There are 4 ways to turn a row about zero (a turn may also mirror it). The second row of each pair is the first, turned, with some noise. The first 40 pairs use one turn. New pairs use 3 turns, one after the other, and a turn may come again.
Some pairs, each with its turns in order after it:
[-20, 27, -3, -6, 25, 30, 6, -27, -16]
[21, 24, 28, 25, -15, -30, 1, 15, -7]  R

[-15, 3, -7, 31, 12, 4, 32, 1, 2]
[-9, 25, 27, -16, -20, -3, -11, 7, 12]  E

[15, 21, 25, 31, -14, 31, 12, -22, 18]
[-29, 24, -15, -8, -24, -13, 1, -40, 12]  E

[-4, 25, -12, 11, 0, -23, 19, -22, 18]
[-5, 16, 28, -26, 17, -6, -13, 1, -16]  V

[19, 13, 29, 13, 5, 21, -5, -7, 25]
[-11, -19, -8, -23, 5, 17, -19, -27, 19]  V

[17, 7, 10, -15, -16, -27, 29, -19, -21]
[-7, -13, 21, -24, 5, 9, 8, 39, -6]  V

[23, 15, 20, 14, 23, 7, 12, 2, -31]
[-11, 12, 19, -25, 0, -22, 6, 30, 10]  R

[-9, -13, -24, 21, -29, -22, -20, 25, 3]
[2, 9, 13, 27, 11, -46, 7, 4, 20]  V

[16, -32, -11, -29, 18, 6, 11, -17, 16]
[39, 4, 11, 18, 20, -9, 2, -16, 16]  E

[2, 1, 7, 14, -28, 0, -5, -4, 28]
[1, -19, 5, 16, -10, -19, 24, 11, -4]  M

[-3, 6, 26, 3, -7, -7, -20, -16, 12]
[7, 12, 1, 22, -11, -14, 14, 6, -22]  M

[17, -31, -5, -2, -27, -30, -3, -3, -21]
[-1, -21, 28, 26, 6, -10, 7, 35, 12]  V

[18, 9, 7, 11, 5, -1, 28, -29, 5]
[-17, -15, 16, -26, 3, 11, -15, -2, -15]  V

[3, 22, -22, -15, 7, 10, -31, -14, -19]
[27, 14, -8, 3, -11, -15, -36, -16, 9]  M

[26, 31, 29, 14, -26, 23, 31, 22, -12]
[-10, 23, -26, -23, -36, -21, -7, -20, -37]  E

[-25, 2, 24, -13, -25, 2, 6, -3, 21]
[-4, -2, 7, 13, 22, -26, 13, 26, -14]  M

[16, 19, 30, -25, -29, -26, 6, -7, 32]
[-9, 8, 26, -32, 18, 24, 8, 8, 41]  V

[-8, -3, -28, -5, -28, -8, -10, 12, -2]
[-8, -28, 11, -8, 21, -12, -15, 8, -18]  E

[9, 5, -28, 24, -2, 32, -2, -29, -16]
[-5, -15, -38, -9, -19, -19, -16, -33, 4]  M

[23, 27, -22, -7, 30, 22, -22, 24, 0]
[15, 23, -8, 8, -12, 2, -15, -15, 52]  M

[29, 27, 28, -23, -12, 26, 7, -20, -17]
[8, 3, -45, 13, -30, -26, 8, -23, -4]  E

[28, -23, -27, 6, -24, 8, -1, 1, -18]
[-34, -17, -13, -10, -7, -23, -21, -19, -3]  R

[-12, -10, 9, 16, -14, -23, -17, -2, 15]
[-4, -17, -5, 9, -9, 37, 1, 2, -3]  R

[-1, -14, -10, 28, -7, -4, 28, 8, -15]
[-35, 9, 8, -7, -16, -1, 14, -16, 13]  R

[-25, 14, 7, -27, 17, 7, -27, 11, -28]
[22, 10, 2, 27, 8, -12, -25, 24, 33]  R

[8, 19, 6, 26, -8, 7, -25, 20, -2]
[1, 5, -7, 15, -36, -4, -2, 20, 14]  M

[-23, 19, 20, 7, 15, 32, 26, 26, 19]
[10, 31, -4, 15, 18, -8, 50, 11, 6]  R

[-8, -17, -13, -8, -8, -10, 25, -21, 8]
[-4, 14, 6, -5, -14, 11, -8, -34, -16]  R

[30, -9, -17, 9, -3, 16, 27, -10, 19]
[-19, -23, 3, -7, -1, -9, 21, -32, 15]  M

[14, 28, 22, -8, -23, -1, -2, 4, 23]
[-2, 1, 28, 19, -11, -31, 10, 13, 10]  M

[6, -15, -7, 3, -26, 14, -12, -18, 15]
[-11, -10, 4, 1, 18, -18, 8, -28, 7]  E

[18, 17, -10, 25, 23, 19, -7, -7, 13]
[-1, -5, -3, -13, -13, -8, -36, -28, -6]  V

[14, 22, 9, 27, -20, -19, 26, -32, -5]
[-7, -11, 3, -37, -38, -13, 13, -19, 17]  E

[19, -5, 0, 31, -14, 28, 6, 29, -23]
[-15, 31, -11, -31, 11, -20, 5, 4, -30]  E

[31, 29, 4, -7, 13, 30, 27, -8, -8]
[-30, 19, 8, -15, -5, -27, -7, -23, 28]  M

[-8, -31, -17, 4, 11, 9, 23, 28, 8]
[-31, 11, -8, 33, -18, -8, 13, -7, -15]  V

[24, 16, -2, -26, 21, -2, 30, -8, 19]
[42, 3, -5, 4, -20, 0, -21, -22, 13]  E

[-16, 17, -3, 18, -21, 12, -4, -1, -2]
[7, -6, -5, -18, 14, -26, 11, -11, -4]  V

[12, 7, -16, -24, 0, 20, -16, -28, -18]
[12, 0, 1, 7, -6, -35, -35, 5, -14]  R

[9, -19, 29, 26, -17, 8, -18, 30, 27]
[-17, -17, -40, -5, 10, 18, 29, 18, -2]  R

New pairs, each followed by its turns in order:
[26, 20, -29, 1, -15, 16, 19, -32, 4]
[-19, 6, -34, 22, -33, -7, -16, 7, 8]  R V V

[-1, 4, 6, 8, -12, 26, -12, -17, -22]
[29, -6, 2, 12, 10, -18, -22, -7, -11]  V R M

[24, 4, -11, 26, 30, -22, 11, -10, 10]
[3, -9, 13, -34, -17, -24, -20, 3, 16]  E R R

[16, -29, -4, 12, 6, 11, -4, -28, -22]
[4, -18, -4, 10, -28, -2, -12, 22, -28]  M R M

[27, -29, -31, -9, 3, -19, -27, 0, 23]
[-6, -12, -37, 35, -18, -26, -23, -9, -2]  E V M

[16, 27, -28, -9, 16, -23, -25, 5, 28]
[2, -3, -11, 26, -39, -19, -8, -28, -16]  V E R

[-17, -8, 3, -15, 31, 30, 16, -8, 10]
[35, -11, 2, -8, 2, -24, 26, 4, -13]  V V E

[-25, -5, -11, -14, -9, -9, -14, -10, -1]
[3, 13, 4, -16, 17, 6, 23, -2, 0]  V M V

[19, -21, -18, 22, -13, -17, 16, 20, -24]
[2, 29, 25, -17, -6, -25, 17, 24, -12]  R V R

[-17, -3, -8, -1, -6, 23, -5, -31, 11]
[-9, -4, 17, -20, 10, 5, 9, -24, -22]  V E R

[22, -3, -1, -16, -31, -12, -14, 11, 23]
[28, -13, 14, -5, -21, 4, -15, -23, -23]  R M V

[3, 31, -29, -14, -2, -19, 20, -11, -20]
[-18, 19, 22, -14, -3, 26, -5, -33, -2]  E V E

[19, -25, 14, -19, -30, -22, 9, 9, -23]
[-1, 35, 32, 13, 1, 6, -22, 0, -15]  V M E

[26, -6, -11, 10, -29, 6, 21, 15, 5]
[-38, -6, -11, 2, 15, -8, -2, -6, 24]  R E V

[-30, -26, -1, 30, 22, -12, 22, -9, 21]
[-2, -4, -8, 19, 34, 11, 40, -18, 14]  V E R

[7, 24, 26, 29, -19, -18, -4, 10, -28]
[-8, -17, -15, 27, 21, -12, -14, 38, 12]  E E V

[-28, 4, -17, 8, 14, -21, 29, 6, 3]
[23, 0, -13, -1, -9, 0, 24, -32, -16]  E V R

[23, 3, -25, -20, 20, 23, 24, -5, 8]
[-4, 0, -36, 1, -19, 11, 5, -5, 36]  R V V

[18, 19, -24, -26, 12, -18, 14, 11, 20]
[8, 7, 29, 19, -4, -3, -36, -7, 13]  R R M

[-13, -18, -24, -23, 19, -19, -19, -18, 27]
[-22, -17, 7, 40, 8, 11, 16, -7, -26]  R V M

[-2, 22, -26, 0, -31, -19, 11, -15, 17]
[-38, 23, -22, 12, 4, -5, -8, 3, -18]  M M M

[3, -11, 16, 21, -14, -22, 27, 15, -7]
[14, 33, -8, 11, -3, 15, -5, 16, -19]  E M M

[-9, -6, 11, 18, 21, 20, -9, -5, 6]
[-18, 15, 8, -21, -4, 1, 19, 6, 2]  E R R

[-28, -5, 32, 13, -32, -17, -4, 3, 4]
[-21, 0, -11, -37, 22, 23, -13, -6, 7]  E V M

[1, -26, -28, 22, -21, -16, -17, -1, 23]
[10, 10, -23, -33, -8, 0, -28, 0, -31]  E M V

[-17, -22, 10, -30, 15, -18, -2, 5, -5]
[23, 23, 12, -29, 8, -18, -1, -19, -1]  M M V

[31, 21, 4, 12, 16, 9, -25, 4, -26]
[-19, -12, 27, 3, 32, 13, -6, 11, -18]  E V R

[9, 4, 8, -32, 0, 1, 29, -7, -15]
[-23, -4, -7, 9, -2, -14, 34, -10, -10]  M E R

[3, 2, 5, -8, -7, 20, -22, -14, 3]
[-9, 5, 5, 13, 3, -5, 25, -12, -7]  V V E

[-13, -8, 22, 15, -8, -26, -19, -18, -25]
[-15, 11, -5, 24, 2, -39, -16, -15, 4]  R M V

[-16, -20, 31, -4, 3, -10, -20, 11, -11]
[-20, -4, -15, 11, 8, 21, 0, 27, 22]  R E E

[31, 8, -18, 4, -25, -4, 15, 1, 9]
[13, -38, -8, -9, 6, 14, -18, 7, -5]  E M V

[-4, 27, -1, 9, 12, 3, -17, -26, 17]
[-1, -2, -8, -1, -26, 4, 16, -14, 33]  E V E

[-5, -15, 3, 1, -4, 14, 2, -25, -20]
[2, -19, -3, -1, -5, -22, -21, 2, -2]  M M R

[7, 1, -17, 20, -25, -15, 24, -8, -24]
[7, 8, -12, -19, -6, 3, -6, 47, -5]  R M E

[25, -6, -17, 28, 6, -20, -24, 24, 14]
[-30, 30, 11, -6, -22, 7, 20, -19, -18]  R E M

[-31, 19, -8, -20, 30, -22, -13, 16, -12]
[23, 3, -25, 34, 19, -19, 19, -13, -22]  R V M

[17, 0, 18, -28, 27, -6, 27, -22, -19]
[-8, -50, 6, -30, 4, -8, 10, -12, 2]  V V M

[-9, -31, 25, 3, -12, -27, -7, 8, 11]
[18, 30, -9, 8, 2, -15, 26, -24, -8]  M M V

[30, 8, 1, -22, -21, -7, 8, -6, 7]
[-4, 28, 17, -11, -13, 27, 2, 12, -1]  V M E

[11, 8, 13, 19, -4, 16, 19, -9, 15]
[-13, 9, 8, -15, -2, -27, 9, 15, -2]  V V R

[-22, 19, -6, -26, 7, 2, 28, 9, -7]
[-13, -21, -14, 3, -6, -35, 17, 9, -5]  M E R

[-9, -14, 13, 7, 7, -12, 20, 16, -7]
[12, -6, -12, 9, -21, -9, 2, 6, -20]  R E M

[18, 24, -20, -21, 7, -8, -17, -25, 10]
[-12, -8, 4, -28, 13, 7, 1, -26, 24]  R E M

